Every row belongs to one group in each of 5 separate groupings. Each group adds its own fixed numbers to the row, and there is some noise. The rows also spread widely along 15 directions, which tell nothing about the answers.
In the rows, zero is written as 128.
Some rows, each with its group in each grouping after it:
[107 166 169 147 172 132 159 111 158 148 136 140 101 155 114 189 132 160
 131 117 131 102  86 114 137 109 126  96 126]
(0) B Q Z_331 Z_372
[160 188 169 121 135 127 153 107 168 148 195  98 120  91 109 115 142 175
 132  73 111 154 118 144  94 116 102  88  87]
(2) N P Z_331 Z_289
[178 113  78  67  85 166 150 140 117 170 144  95 112  94  81 144 166 128
 145  98 111 183 114 100 134 110 161 120 142]
(1) N P Z_517 Z_527
[138 161 146 115 153 127 115  96 114 170 120 118  91 169 104 147 142 147
 167 146 162 128 111 111 129 104 100 124 124]
(2) E V Z_258 Z_527
[118 112 144 143 128 105 107 126 157  93 106  70 154 176  91 131 127 177
 156 130 167  96 159 129  83 137 132 161  62]
(0) G V Z_258 Z_289
[163 112 105 102 166 122 111 103  99 149 144 134 128  67  96  87 102 123
 139 106  96 134 145 134  86 157  95 137 120]
(1) E Q Z_517 Z_372
[113 144 188 123 128 131  89  97 114 152 120  87 122 167 154 114  76 107
 193 196 135  91 136  91  65 127 159 138 116]
(1) G Q Z_331 Z_527
[163 114 112 106 128 109 122 131 158  97 110 111 129 154 100 160 141 108
 112 117 161 105 174 118 124 119 141 128  93]
(0) B Q Z_258 Z_372
[165  69 126 102 117 122 141 138 107  86  99  97 117 121 101  65  83 124
 125 116 149 118 143 118  83 125 176  94 128]
(0) B Q Z_258 Z_372
[196 167 124  90 118 123 130 104 171 147 172 155  86 102 116 125  84 126
 147  72 121  69 110 147 104 140 102  98  98]
(0) N Q Z_331 Z_527
[ 45  90 134 143 114 143 125 100 136 159 138 120 158 151 164 185 167  82
 170 108 114 105 150  82 156 179 163 148 109]
(1) B Q Z_517 Z_289
[100 144 176 120 130 123  77  79 124 149 143 114 124 144 186  95 149  98
 130 124 148 130 136 128 121 100  66 136 124]
(0) G Q Z_331 Z_527
[171 117 155  91 138 171 136 114  86 188 116 123  97 121 131 117 106 100
 120 140 120 140  62 126  99  89 104  76 150]
(2) G Q Z_258 Z_289
[121 132 169 108 128 163 148 126 132 144 142 120 151 108 119 145 102 141
  97 138 105 167 135 134 101 146 204  71 131]
(0) B P Z_331 Z_527
[152 124 160 146 119  86 142 119  80 119 116 109  82 135 142  62 171 107
 207 142 179 121 138  60 141 122 141 113 151]
(2) B P Z_258 Z_527
[129 113 137 127 117 146 144 164 113 145 133 117 180 115 130 147 124 118
 166 193 101 141 153 122 103 163 200 136 117]
(0) N P Z_517 Z_527
[110 122 170 152 174 134 167 152 110 120 134 144 171 107 136 136 121 141
 103 172 101 138 134 155 104 140 161  93 125]
(0) N Q Z_331 Z_372
[ 82  84 113 106 183 155 150 109 130 156 160 174 160  88 108 173 117  99
  94 111  93 118 199 134 146 169 162 101 129]
(0) N P Z_517 Z_527
[146 162 135 139 133 122 160 129 154 134 112 140  84 142 102 188 107 148
 167 127 114  82  76  72 141 174 177 100 126]
(2) B P Z_517 Z_372
[196 144 123 104 151 119  94 117  75 153 108 196  96 103 110 114 115 138
  99 145 148 132  83 187 135 149  74 120 155]
(0) B Q Z_258 Z_372
[126  92 143  77 125 160 114  92 108 164 130 121 116 165  99 149 146 135
 104 102 182 140 119 177 124 111 123  81 109]
(2) B Q Z_331 Z_527
[ 96 109 181 135 144 133 154 105 109 111 145 163 120 110 162  71 120 136
  85  93 156 136 125 177 140 106 125  52 154]
(0) B Q Z_331 Z_372
[165 127 128  83 130 128 112 103 105 167 171  98 116  94 113  84 122 105
 181 133 127 145 191 103  93 114 127 144 127]
(2) N P Z_258 Z_527
[ 88  64 104 112 120 134 114 125  96 124 132 159 167  78 147 112 139  99
 102 133 106 155 212 128 159 152 149 159 164]
(0) G Q Z_258 Z_289
[176  85 125  75 158 148 123 123  99 133  92 131 140 120 110 124  91  69
  61 148 125 144 163 142  90 124 153  70 120]
(0) E Q Z_258 Z_289
[127 135 146 136 110 133 128 120 191 111 147  88 151 155 115 139  76 154
 170  96 135  69 118 163  65 150 127 129  42]
(1) E P Z_517 Z_289
[125  97 105 130 121 116 159 126 147 105 156 124 136  68 122 102 159 111
 131  57 113 139 172 107 148 129 123 131 127]
(1) B Q Z_517 Z_289
[117  78  88 102 109  89  70  87  67 122 104 167 101 128 120  97 162 135
 120 113 166 123 154 139 169 207 120 149 136]
(0) N P Z_331 Z_289
[159 147 148 115 141 100  84 109 103 161 123 127 130 143 137 135 139  95
 165 184 137 112 151 114  98 159 122 149 101]
(0) N Q Z_331 Z_289
[131 169 122 132 118 138 136 138 160 133 134 159 131 117 118 198 119 163
 118 123  99 121 101 137 151 165 152 143 127]
(1) B Q Z_258 Z_372
[149  85 116 129 116  96  98 138  86 106  89 105 143 127 144  93 149  82
 145 163 121 120 158  81 109 191 148 153 108]
(0) N P Z_258 Z_289
[173 118  85  92 151 111 136 151 166  80 113 116 145 128  61 169 145 137
  63 123 143 143 196 152 125 120 152 119  93]
(0) N P Z_517 Z_372
[110 144 130 125 126  93 122 108 147  93 138 132 137 106 140 116 142 125
 116 109 112 131 196 105 154 187 171 119 114]
(2) N Q Z_517 Z_527
[ 65 121 121 122 111 139 112 118 139 128 121 121 108 168  90 173 106 214
 156 149 144 119 121 135 146 110 149 185 147]
(2) G Q Z_331 Z_372
[162 133 129 107 117 145  97 143 163 113  88 120 140 139 141 161  28  65
 128 182  75  71 122 105  72 194 181 133  95]
(2) B P Z_517 Z_527
[115  60 114  90 120 176 136 118 111 162 144 139 154  85 132 145 137  92
  91  86  85 137 125 129 125 165 133  96 130]
(0) G P Z_331 Z_527
[124  96 134 128 144 153 134 159  93 141 112 155 139 101 138 119  88 121
 120 198 109 141 115 157 117  79 111 158 178]
(0) G Q Z_331 Z_289

New rows. What belongs after each?
[171 146 132 105  89 130 123 136  99 156 132 141 107  93 149 103 103 115
 161 169  98 141 110 106 116 154 167 123 157]
(0) N P Z_331 Z_289
[149  92  63  90  64 121  90 123 158 110  90 116 116 163  88 177 122 136
 147  97 150  76 125 125 137 181 151 169  84]
(1) G Q Z_517 Z_289
[141 172 144 136 129 127 157 157 177 103 117 121 108 146 121 155  88 153
 149 168 140 106 125 119 128  50 148 138 148]
(0) G Q Z_517 Z_372
[108 105 140 129  97 152 127 124  98 178 129 114 114 140 169 135 158  86
 185 143 133 130  93  87 147 112 112 152 151]
(2) B P Z_258 Z_289
[130 178 140 117 112 111  75 111 141 130 148  88 157 129 168 127 160 109
 133 147 111 158 176 112 112 142 120 176 100]
(1) N Q Z_258 Z_372
[116  67 161 160 183 139 141 173  54 151 122  83 204 114  83 123 157 144
 181 216 121 165 153 130  64 144 137 176 110]
(2) B P Z_258 Z_527
[156 114  95  69  91 117  72  81 145 130 116 119  87 138 103 130  91 114
 128  96 141  93 155 111 113 154 135 141 109]
(1) G Q Z_331 Z_289
[103 126 168 143 192 114 130 121  85 136 130 110 156 119 126 113 148 131
 127 179 113 156 172 109 106 138 141 128 129]
(2) N Q Z_258 Z_372
[103 133 153 124 154 139 110  88  81 179 152 140 109 113 129 112 158 159
 139 122 139 157 106 146 143 110  62 138 158]
(2) G P Z_258 Z_372
[ 96 120 108 153 150 110 132 127 129 106 113 113 102 131 108 122 167 178
 122  90 128 129  81 113 153 128  74 156 130]
(0) N P Z_517 Z_372
[132 101 120 129 135 116 134 121  98 121 129 124 124  62 143  73 140 104
 136 113  84 147 144  76 132 163 124 127 157]
(2) G P Z_517 Z_372
[126 124 124 150 147  80 123 106 148  90 130 121  98 132 102 116 173 159
 131  68 160 102 131 118 144 140  76 138 102]
(0) B P Z_331 Z_372
[112 100  71 105  88 148  99 101 122 176 134  99 105 106 134 137 156  99
 182  77  87 138  91  61 144 151  88 187 132]
(1) E P Z_517 Z_289
[131 115 142 145 118 123 144 166 107 108  99  73 144 117 122 120 152 133
 146 175 102 174 123  60 106 131 187 141 147]
(0) B P Z_331 Z_372
[113 127 169 137 157 130 131 104  80 144 100  76 118 108 152  86 165  83
 116 143 101 194 118  40 117 129 153  92 157]
(1) B P Z_517 Z_289
[115 120 122 128 170 108  69 126 151  91 106 141 179 118 161 131  85  61
  71 178  91 106 207 152 100 173 106 173  93]
(0) N P Z_517 Z_289
[141 128 115 111 119 120 119 114 115 145 120 134  98 122 139 121 110  97
 170 144 118 117 143  83 140 123 127 153 147]
(2) E Q Z_258 Z_289
[113 147 165  97  73 156 111 106 136 139 131 109 100 149 187  88 106 103
 142 141 160 143 125 127 136  63 141 104 164]
(0) G P Z_517 Z_527
[194 164 152 121 135 110  94 138 125 140 112 112 136 153 122 145 126 109
 164 186 149 110 128 138  86 132 104 159  88]
(2) B Q Z_258 Z_527
[114  76 121 116 128 131 133 119 117 104 126 132 139  94 136  90 151 106
  78  71 126 146 149 135 143 137 112 106 134]
(0) B Q Z_258 Z_527
[ 87  97 145 130 145 157 136 141 125 124 118 146 149 125 132 135  82 132
 111 176 125 127 152 169 127  98 138 137 148]
(2) G P Z_517 Z_289
[111 138 138 107  96 123  60  74 145 127 129  86  90 158 167  95 104 108
 156 111 145  96 127 104 103 109  83 164 121]
(1) G P Z_331 Z_372
[150 130 161 119 128 107 126 107 106 116 112 141  99 163 124  98 103 143
 147 142 185  96 122 151 109 127 149  71 118]
(0) E Q Z_331 Z_372
[101  88 128 128  79 146 160 145 134 111 126  91 122 124 146 112 127 120
 156 104 122 138 119  88 139 103 164 135 144]
(2) B Q Z_258 Z_289
[150 120 105  84 139 138 124  95 113 189 146  97  91 107  92 155 148 103
 160 114  89 142 136  45 117 145 142 134 129]
(2) N P Z_331 Z_289
[134 124 137 140 170 145 146 147  99 147 121 136 140 100 100 132 141 142
 126 152 119 157  99 151 120 106  96 142 144]
(1) B Q Z_517 Z_527
[108 128 179 129 168 107  99  84 110 103  96 105 129 134 145  79 106  86
  91 152 136 145 184  99  99 149 166  86 128]
(1) B P Z_517 Z_289
[125 136 101 130  59 122 111 148 172  90 132  91 140 134 152 136 155 138
 137 104 117 136 115 127 136 130 110 177 105]
(1) E P Z_331 Z_372
[219 128 116  73 124 123  93 141 152 107  86  30 129 160 109 134 136  64
  84 151 126 146 139  92  50  97 131 109  71]
(0) N P Z_331 Z_372
[136 192 148 136  93 141 159 128 158 135 161 211 107 101 177 135  87 141
 140 110 123  96  82 188 170 142 132  84 146]
(1) E Q Z_517 Z_527
[107 113 126 134  85  94  89 103 121  89 104  90  97 158 141  73 125 164
 165  97 147  94 104  94 116 189 134 151 105]
(0) N P Z_258 Z_372
[ 95 146 112 126 138 152 112 133 152 125 134 143 135  99 140 137  79 129
 106 148  76 133 128 145 132 125 111 176 150]
(1) N P Z_517 Z_527
[107 208 171 153 105 141 184 140 142 162 168 151  95  92 114 150  78 229
 218 163  94 146  94  89 147 123 209 150 185]
(2) B Q Z_258 Z_289
[140 152 134 157 128 106 126 152 144 114 144 125 152 101 142 123 138 139
 159 137  91 119 116 134 113 151  83 171  98]
(2) E Q Z_331 Z_527
[145 117 147  96 149 133 125 122 125 110 124 148 138 116 157 115 103  70
  70 161 135 137 206 148 129  87 143  93 153]
(2) G Q Z_258 Z_372
[185 127 175 107 156 111 119  97  66 160 167 139 123  74 100  45 109 163
 162 128 154 145 138 178  66 150 111  89 121]
(2) B Q Z_331 Z_372
[ 99 107 105  75 114 163 100 104 131 130 117 123  73 148 133 116  74 130
  87 118 130 131  95 145 141  57  97 142 172]
(2) N Q Z_331 Z_372
[162 137 127 109  58 125 129 147 129 129 126 116 119 150 111 141 155 173
 171 143 183 140 129 145 143 107 157 141 126]
(0) G P Z_258 Z_289
[ 93 121 137 103 173 176 118 111 100 167 121 142 141 122 118 140 148 155
  44 123 120 188  83 195 139 104  78  97 143]
(0) N V Z_517 Z_527
[111 124 163 151 160 159 159 112  98 194 159 175 121 108 161 150 124 129
 156 108  88  92  23 148 127 162  69  88 126]
(2) E Q Z_331 Z_372
[112 123 130 115 114 137 139 111 129 131 134 119  95 146 114 127 148 163
 125  90 151 128  91 131 143 118 121 104 128]
(0) N P Z_331 Z_527
[ 79 108 145 139 131 102  84  86 113 133 105 121 126 187 128 167 180 125
 152 132 170 103 146  94 147 193 143 142  96]
(0) B P Z_331 Z_527
[116 107 114 125  74 141  95 126 126 109 105 124 107 125 149  83  88 162
 136  94 127 112  42 158 121 159  96 150 133]
(0) B P Z_517 Z_372
[134 111 108 103 123 137 139 130 155 135 138 123 153 126  95 159 112 135
 148 128 131 125 179 146 120 133 155 135  98]
(2) E V Z_517 Z_289
[143 110 154 124 159 123 190 134 138 112 149  86 136 111  72 124 134 153
 140 111 141 144 180 102 100 100 187  87 114]
(2) B Q Z_258 Z_372
[139 140  88  88  89 110  87  99 158 117 112 140  94 169 117 193 168 115
 110 103 164 121 165 107 191 153 142 147 123]
(2) B P Z_258 Z_372
[152 129 132 144 122 111 161 156 147  89 152 110 154  81 124 107 163 138
 121 104 117 160 166 127 127 128 133 130 118]
(2) B P Z_258 Z_372
